The rows come from 4 hidden closed curves, with some noise, and rows from the same curve form a group. Each curve winds through 8 dimensions. The rows are also pushed far along 5 directions, which tell nothing about the answers.
Some rows, each with its group after it:
-.25 .03 .37 -.26 .04 .86 .00 .19 -.20 .22 .06 -.26 -.05 .22 .23 .22 .07 => q_717
-.23 -.26 .11 .45 -.22 .01 .12 .00 .03 -.05 .34 .14 -.35 .08 .24 -.46
 .03 => q_717
-.19 -.14 .23 .08 -.29 .61 .06 .07 .08 -.06 -.06 .18 -.24 .00 .01 -.31
 .05 => q_15
.02 -.08 -.15 -.27 .03 -.11 .13 -.21 .04 -.28 -.45 .37 -.32 -.22 .09
 -.18 -.02 => q_867
-.01 -.20 -.01 .22 .02 -.33 .08 -.12 .10 .19 .17 -.29 .04 -.30 .27 -.08
 -.05 => q_15
-.06 .08 .02 .23 -.06 .36 -.32 .44 -.07 .40 .40 -.17 .53 .25 -.26 .33
 -.04 => q_717
-.38 -.67 -.04 .33 -.01 -.05 .00 .24 -.24 -.04 .40 .03 -.36 -.09 .05
 -.47 -.04 => q_15
-.10 .15 -.05 .24 -.13 -.15 -.18 .06 .07 .29 -.07 -.10 .33 -.15 -.07 .08
 -.05 => q_437
-.05 -.11 -.05 -.07 -.13 -.28 .29 -.12 -.02 -.23 -.02 .43 -.08 -.09 .22
 -.13 -.10 => q_717
.16 .23 -.32 -.01 .06 -.62 -.39 -.38 -.11 .28 .05 -.44 -.01 -.18 .04 .19
 .00 => q_437
.15 .78 -.15 -.36 .03 .40 -.08 -.09 -.09 .00 .36 -.28 .05 .15 -.04 .18
 -.12 => q_867
-.11 -.09 -.08 .12 .03 -.10 .11 -.16 .23 -.22 .00 .36 -.44 -.06 .14 -.23
 -.11 => q_717
.00 -.39 .08 .09 .03 -.69 .39 -.01 .06 -.02 -.18 .16 .09 -.20 .35 -.05
 .07 => q_15
-.12 -.12 .18 .15 -.16 .14 -.03 .02 .02 .07 -.03 -.07 -.26 -.06 .02 -.35
 .19 => q_15
-.10 .14 .07 .00 .02 .57 -.34 -.12 -.04 .24 .19 -.18 -.14 .05 .10 .02
 .07 => q_867
-.14 -.38 -.15 .65 .07 -.49 -.32 .33 -.20 .52 .24 -.61 .25 -.27 -.04
 -.15 .02 => q_867
-.16 .00 .08 .02 .00 -.15 .20 .18 -.06 -.23 -.24 .15 .15 -.11 -.04 .00
 -.03 => q_437
-.13 -.27 -.22 .55 -.18 -.60 -.19 .20 .21 .29 -.10 .28 .34 -.30 -.12
 -.16 .00 => q_867
.35 .66 -.09 -.35 -.16 -.47 .23 -.03 .32 -.06 -.52 .29 .35 -.05 -.03 .22
 .14 => q_437
-.22 .12 -.03 .03 -.31 .63 -.25 .58 .02 .39 .14 .06 .05 .26 -.40 -.08
 -.01 => q_437
.06 .46 -.02 -.41 .00 -.06 .10 -.44 -.05 -.33 -.14 .17 -.76 .00 .25 -.28
 .12 => q_15
.03 -.36 .18 .02 .16 .01 .05 .28 .05 .30 -.36 -.52 .54 .00 -.21 .34 .02 => q_437
.10 -.53 .31 -.10 .44 -.25 .15 -.22 -.07 .05 -.19 -.71 .08 -.07 .23 .39
 .10 => q_867
.20 .10 -.05 -.13 -.03 -.07 .27 .20 .17 -.02 -.64 .14 .23 -.05 -.10 .18
 -.01 => q_867
-.26 .10 -.09 .22 .23 .04 -.28 -.20 -.39 -.10 .67 -.22 -.45 .11 .27 -.09
 -.16 => q_15
-.38 -.43 .04 .33 -.23 .06 -.20 .15 .02 .05 .08 .42 -.21 -.13 -.04 -.31
 .02 => q_717
-.27 -.20 -.18 .40 -.19 -.32 .01 .27 .06 .03 -.01 .32 -.27 -.13 .02 -.43
 -.03 => q_15
-.02 .08 .05 .14 -.16 .70 -.08 .09 -.30 .13 .32 -.32 -.19 .22 -.01 -.18
 -.09 => q_15
-.23 -.65 .24 -.23 .35 .30 .16 .19 -.26 -.01 -.05 -.29 -.64 .08 .20 -.21
 .16 => q_437
-.16 -.08 .47 -.23 .20 .68 .24 .26 -.22 -.14 -.27 -.11 .20 .34 .00 .37
 -.02 => q_437
-.30 -.21 .35 .18 -.14 .46 .33 .20 .24 -.20 -.38 .30 -.12 .04 -.03 -.14
 -.05 => q_717
-.29 -.18 .15 .30 .34 .27 -.29 .08 -.25 .01 .40 -.48 -.43 -.03 -.03 -.26
 .02 => q_717
-.16 -.12 -.06 .32 -.05 .23 -.19 .09 .17 .07 .21 .12 -.26 .09 -.09 -.13
 -.09 => q_717
.04 .19 -.09 -.05 .32 -.02 -.10 -.27 -.43 -.22 .22 -.43 -.36 .07 .09
 -.03 -.14 => q_867
-.13 -.24 .23 -.23 .08 .64 .19 .30 -.27 -.11 -.32 .20 -.31 .13 .16 -.20
 .19 => q_867
-.20 -.10 .10 .27 -.41 .70 .09 .50 .33 .09 -.20 .39 .02 .25 -.45 -.24
 -.09 => q_437
.25 .26 -.30 .27 -.10 -.86 .11 -.21 .31 -.09 -.09 .00 .26 -.36 .11 .11
 -.11 => q_437
.03 .00 .25 -.25 .08 .48 .22 .01 .06 -.18 -.39 .07 -.43 .17 .14 -.06 .17 => q_437
.00 .00 -.40 .46 -.29 -.51 -.14 .10 .41 .01 -.04 .30 .22 -.28 -.27 -.18
 -.14 => q_15
.15 .19 -.08 -.15 .07 .09 -.25 .18 .13 .24 -.14 -.06 .24 -.01 -.21 .21
 .17 => q_717
.20 .57 -.35 -.06 -.07 -.17 -.18 -.30 .23 .12 .42 -.30 .06 -.09 -.05 .21
 -.25 => q_867
-.05 .04 -.24 -.29 .14 -.23 .13 -.45 -.04 -.46 -.22 .33 -.66 -.27 .25
 -.34 -.07 => q_867
.18 .19 -.30 .09 .23 -.70 -.11 -.19 -.07 .13 .46 -.67 .07 -.26 .06 .02
 -.12 => q_15
.09 .45 -.15 -.18 -.30 .36 .13 -.02 .46 -.14 -.07 .31 .01 .07 -.23 .07
 -.20 => q_867
-.19 .05 .11 -.07 -.16 -.08 .15 -.29 .02 -.13 .00 .18 -.35 -.18 .36 -.15
 .01 => q_717
.03 -.07 -.10 .18 .17 -.20 -.08 .14 -.17 .27 -.07 -.45 .09 -.11 .01 .11
 -.01 => q_867
.24 -.10 -.01 -.42 -.28 -.05 .41 -.02 .35 -.11 -.77 .43 .29 -.02 -.13
 .17 .02 => q_717
-.07 .09 .27 -.15 .18 .17 .19 .00 .18 -.34 -.22 .06 -.14 -.02 .05 -.06
 .14 => q_15
.19 .17 -.05 -.17 .27 -.26 .09 -.18 -.28 -.23 -.16 -.28 -.06 .04 .00 .12
 -.08 => q_867
-.11 -.06 -.05 .32 .05 -.08 -.52 .08 -.45 .39 .23 -.65 -.01 .03 -.07
 -.03 .12 => q_15
-.02 .09 -.18 .36 -.48 -.04 -.21 .32 .34 .33 -.39 .34 .49 -.08 -.35 .09
 -.02 => q_437
.04 .47 -.01 -.53 .07 -.07 .01 -.42 -.10 -.28 .19 .06 -.37 .05 .23 .13
 -.03 => q_15
-.05 -.29 .11 .51 -.10 -.05 -.17 .04 -.22 .44 .20 -.65 .40 .03 .09 .08
 .00 => q_717
-.01 .33 -.09 .33 -.24 .11 -.37 .34 .04 .50 .22 -.25 .27 .10 -.17 .01
 .10 => q_437
-.23 -.40 .44 .05 .12 .53 .19 -.05 -.28 -.10 -.33 -.15 -.21 .06 .30 -.12
 .10 => q_717
-.23 -.22 .26 -.08 .18 -.02 .27 .34 -.16 -.18 -.39 .00 .16 -.08 .06 .10
 .06 => q_437
.05 .52 -.12 -.01 -.29 .47 -.19 -.27 -.05 -.16 .43 .27 -.43 .38 -.15
 -.19 -.14 => q_437
.33 .26 -.36 -.41 .20 -.60 -.11 -.40 -.07 .05 -.31 -.30 .29 -.29 .01 .41
 -.06 => q_867
.05 .12 -.14 .26 .05 -.44 -.26 -.42 -.27 .00 .61 -.34 -.17 .05 .07 -.13
 -.09 => q_437
.27 .51 .03 -.63 .12 .27 .16 -.45 .16 -.22 -.07 .14 -.04 .09 .24 .47
 -.04 => q_15
.14 .39 .15 -.21 -.18 .30 .17 .05 .14 -.06 -.01 .20 .11 .31 .02 .13 .11 => q_717
-.03 -.24 .18 -.25 .03 .14 .12 .21 .05 .11 -.58 .22 .33 .07 .04 .35 .13 => q_15
.18 .53 .11 -.43 .10 -.11 -.07 -.47 -.07 .00 -.01 -.42 .07 -.01 .15 .48
 .04 => q_717
.20 .62 -.36 .05 -.21 -.39 -.18 .01 .26 .06 .05 .19 .71 .01 -.42 .28
 -.19 => q_867

New rows, each followed by its group:
-.21 -.28 .42 -.09 .10 -.02 .22 .31 .19 -.20 -.47 .26 .14 -.15 -.06 .04
 .22 => q_717
-.17 -.07 .23 -.18 .10 .71 -.02 .18 -.36 .22 .29 -.24 -.20 .30 .24 .13
 .01 => q_15
-.02 .41 .13 -.20 -.01 .75 -.14 .03 .07 -.08 .22 -.05 -.13 .28 -.28 -.11
 .02 => q_867
.11 .52 -.17 -.02 -.31 .14 .01 -.01 .29 .06 .02 .13 -.03 .16 -.30 -.05
 -.15 => q_437
.08 .19 .12 -.61 .11 .40 .23 .09 .24 -.24 -.33 .42 -.30 .16 .03 .00 .20 => q_717
.04 -.08 -.01 .04 -.21 -.14 -.15 .09 .07 .19 -.32 .03 .25 .02 -.34 -.10
 .14 => q_437
-.19 -.25 .25 .34 .01 .08 -.01 .19 .02 .22 -.15 -.36 .36 -.10 -.07 .16
 -.06 => q_717
-.23 -.02 .55 -.33 -.06 .83 .18 .09 -.02 -.20 -.39 .13 -.16 .21 -.01 .12
 .18 => q_717
-.25 -.01 .28 .02 -.04 .46 .07 .36 -.05 .05 -.16 .14 -.22 .13 .08 -.28
 .24 => q_437
.36 .59 -.23 -.03 -.15 .06 -.29 -.26 .15 .21 .11 -.29 .05 .11 -.15 .21
 -.04 => q_437
.24 .12 -.18 .09 -.19 .13 -.29 .01 -.11 .23 .06 -.22 .52 .20 -.37 .51
 -.17 => q_867
.16 .57 .03 -.57 .14 .07 .18 -.09 -.14 -.25 -.25 -.09 .29 .08 -.07 .47
 -.11 => q_437
.04 .14 -.11 .14 -.29 .14 .07 -.38 .38 -.26 .14 .37 -.56 .06 .03 -.22
 -.18 => q_867
.02 -.17 .24 -.23 .05 .45 .14 .23 .20 .07 -.43 .02 -.09 .12 -.17 .06 .16 => q_867
.19 .18 -.05 .04 -.03 -.07 -.02 -.21 .14 .00 -.10 -.10 -.19 .01 .07 -.02
 .06 => q_437
-.04 -.32 .26 -.37 .24 .87 .03 .07 -.43 -.04 -.27 -.21 -.22 .32 .06 .32
 .03 => q_867
-.05 .11 .09 -.13 .00 -.21 -.06 -.06 -.18 .05 .24 -.27 .03 -.02 .09 .09
 .06 => q_15
-.02 .25 .06 -.03 .19 -.03 -.11 -.40 -.35 -.15 .53 -.36 -.31 .18 .14
 -.04 -.09 => q_437
.07 .12 -.31 .33 -.19 -.39 -.37 .07 .27 .27 .06 .16 .14 -.23 -.23 -.15
 .09 => q_717
.11 -.12 -.24 -.24 .12 -.59 .13 -.33 .02 -.22 -.46 .18 -.17 -.35 .18
 -.05 -.02 => q_867
.07 -.23 -.05 -.06 -.13 -.08 .14 -.03 .16 -.10 .03 .11 .01 -.04 -.19
 -.24 -.04 => q_437
-.14 -.20 .27 .01 .06 .29 -.10 .26 -.18 .26 -.03 -.39 .14 .16 -.26 -.14
 .15 => q_437
-.02 -.08 -.09 .24 .07 -.04 -.11 -.12 -.18 -.15 .23 -.28 -.30 .07 -.04
 -.02 -.17 => q_437
-.10 -.51 .10 .40 .41 -.32 -.21 .16 -.52 .19 .11 -.87 .30 -.07 -.07 .09
 .02 => q_867
-.17 -.41 .12 .20 .24 -.42 .03 .21 -.09 .01 -.16 -.13 .53 -.14 -.11 .06
 .02 => q_867
-.25 -.13 .10 .19 .17 .11 -.03 .10 -.22 -.15 .26 .00 -.10 .14 -.06 -.11
 -.11 => q_867
-.10 -.47 .24 -.19 .10 .32 .32 -.02 -.16 -.44 -.39 .31 -.19 .15 .04 -.02
 .00 => q_867
-.04 -.26 .19 -.13 .16 .46 .03 .19 -.15 .29 .03 -.41 -.10 .07 .24 .22
 .08 => q_867
.09 .07 -.19 .07 .02 -.46 .15 -.20 -.13 -.33 -.05 .20 -.44 -.11 .14 -.31
 -.03 => q_867
-.19 -.06 -.11 .07 -.22 -.01 -.21 .17 -.04 .22 .10 .01 .22 -.09 -.32
 -.15 -.05 => q_437
-.23 -.15 .23 -.02 .22 .23 -.17 -.03 -.43 .06 .10 -.44 -.54 .07 .18 -.27
 .23 => q_15
-.02 -.43 .14 -.10 .45 -.34 -.12 .12 -.14 .26 .07 -.56 .11 -.13 .17 .13
 .27 => q_717
-.37 -.40 -.09 .51 -.04 -.27 -.17 .15 .02 .13 .10 .23 -.19 -.25 .09 -.43
 .01 => q_867
.01 -.31 .09 -.39 .30 .15 .15 -.23 -.16 -.21 .11 -.21 -.67 .05 .19 -.20
 .04 => q_437
.21 .27 -.02 -.09 .21 .09 -.05 -.03 .04 .09 -.21 -.23 .50 .11 -.02 .55
 -.05 => q_15
-.02 .11 -.15 .30 -.29 -.12 -.18 .07 .39 .06 .14 .22 -.05 -.11 -.33 -.42
 .03 => q_867
-.22 -.08 .20 -.05 .05 .36 .27 .17 .01 -.44 -.18 .52 -.18 .22 -.10 -.18
 -.06 => q_867
.13 .36 .06 -.08 -.18 -.19 .26 .20 .18 -.18 -.39 .20 .25 .06 -.17 .04
 .06 => q_15
-.15 -.41 -.04 .76 -.26 -.15 .02 .04 .05 -.01 .17 .01 -.34 -.20 .04 -.73
 .01 => q_15
.17 -.27 .11 -.01 .10 -.33 .16 -.29 .19 -.07 -.14 -.28 .13 -.10 .10 .25
 -.01 => q_867
.19 -.07 -.13 .16 -.25 -.04 .04 -.05 .27 .04 -.05 .22 .26 .01 -.07 .15
 -.09 => q_437
-.07 .12 -.06 .49 -.55 .07 -.09 .19 .36 .16 -.10 .39 .53 -.09 -.43 -.28
 -.08 => q_437
-.12 -.27 .20 .10 -.14 .68 .01 .23 .21 .07 -.18 .12 -.32 .20 -.16 -.13
 .03 => q_867
.07 .34 -.10 -.46 .25 .04 .04 -.62 -.19 -.38 .00 -.04 -.61 -.17 .43 -.01
 -.04 => q_437
.02 -.14 .23 -.49 .54 -.21 .09 -.40 -.43 -.10 .03 -.49 .16 -.13 .41 .36
 .07 => q_437
-.19 .18 -.11 .23 .01 .34 -.30 -.10 -.28 .03 .41 -.18 -.30 .14 .08 .14
 -.26 => q_437
.15 .30 -.22 .02 .03 -.39 .04 -.32 .23 -.11 .25 -.21 -.07 -.13 -.01 .05
 -.21 => q_867
-.16 .07 -.07 -.28 .04 .09 -.15 -.21 -.19 -.03 .16 -.07 -.26 -.08 -.07
 -.16 -.11 => q_437
.05 .45 -.33 .05 .02 .00 -.23 -.47 -.05 -.11 .40 -.19 -.52 -.16 .28 -.06
 -.18 => q_437
-.18 .52 .00 -.03 -.09 .29 -.31 -.03 .08 -.01 .36 .09 -.33 -.02 -.08
 -.04 -.04 => q_717
.17 .11 -.25 .22 .01 -.45 -.05 -.01 .00 .16 -.14 -.23 .11 -.14 .00 .11
 -.11 => q_867
-.12 .00 .19 -.15 .08 -.18 .36 -.29 .09 -.36 -.35 .28 -.16 -.24 .23 -.30
 .02 => q_437
-.01 -.31 .10 -.32 .35 -.09 .04 .20 -.27 .02 -.28 -.17 .09 .01 -.11 .12
 .12 => q_867
.11 -.01 .12 .05 -.07 -.26 .24 -.06 .22 -.17 -.44 .36 .55 -.02 .05 .26
 .05 => q_867
.04 -.16 -.16 .23 -.09 .07 .07 .17 .02 -.19 -.18 .30 .02 .08 -.24 -.18
 -.11 => q_15
-.25 .05 .05 .38 -.09 .34 -.20 .23 -.06 .06 .20 .26 -.37 .15 -.10 -.46
 .07 => q_867
-.02 -.06 -.43 .29 -.27 -.30 -.20 -.27 .01 -.01 .10 .35 -.56 -.19 .07
 -.33 -.15 => q_867
.06 -.34 -.15 .20 -.22 .03 -.20 .30 .04 .35 -.40 .08 .42 -.09 -.31 .15
 .02 => q_867
-.03 -.21 -.15 .39 -.24 .17 -.30 .30 .04 .30 -.05 -.06 .59 .14 -.54 .31
 -.22 => q_867
.05 -.35 .02 .19 -.02 -.40 .21 -.26 .33 -.18 -.21 .15 -.35 -.13 .12 -.15
 -.02 => q_867
-.03 -.27 .20 -.17 -.08 .23 .29 .24 -.12 -.02 -.31 .19 .39 .08 .00 .18
 .01 => q_717
-.03 -.18 .32 .00 .07 .28 .18 .13 .21 -.10 -.66 .10 .43 .04 -.15 .21 .10 => q_867
.08 .28 -.35 .31 -.26 -.41 -.11 -.17 .39 .07 .33 -.05 .11 -.17 -.19 -.06
 -.25 => q_867
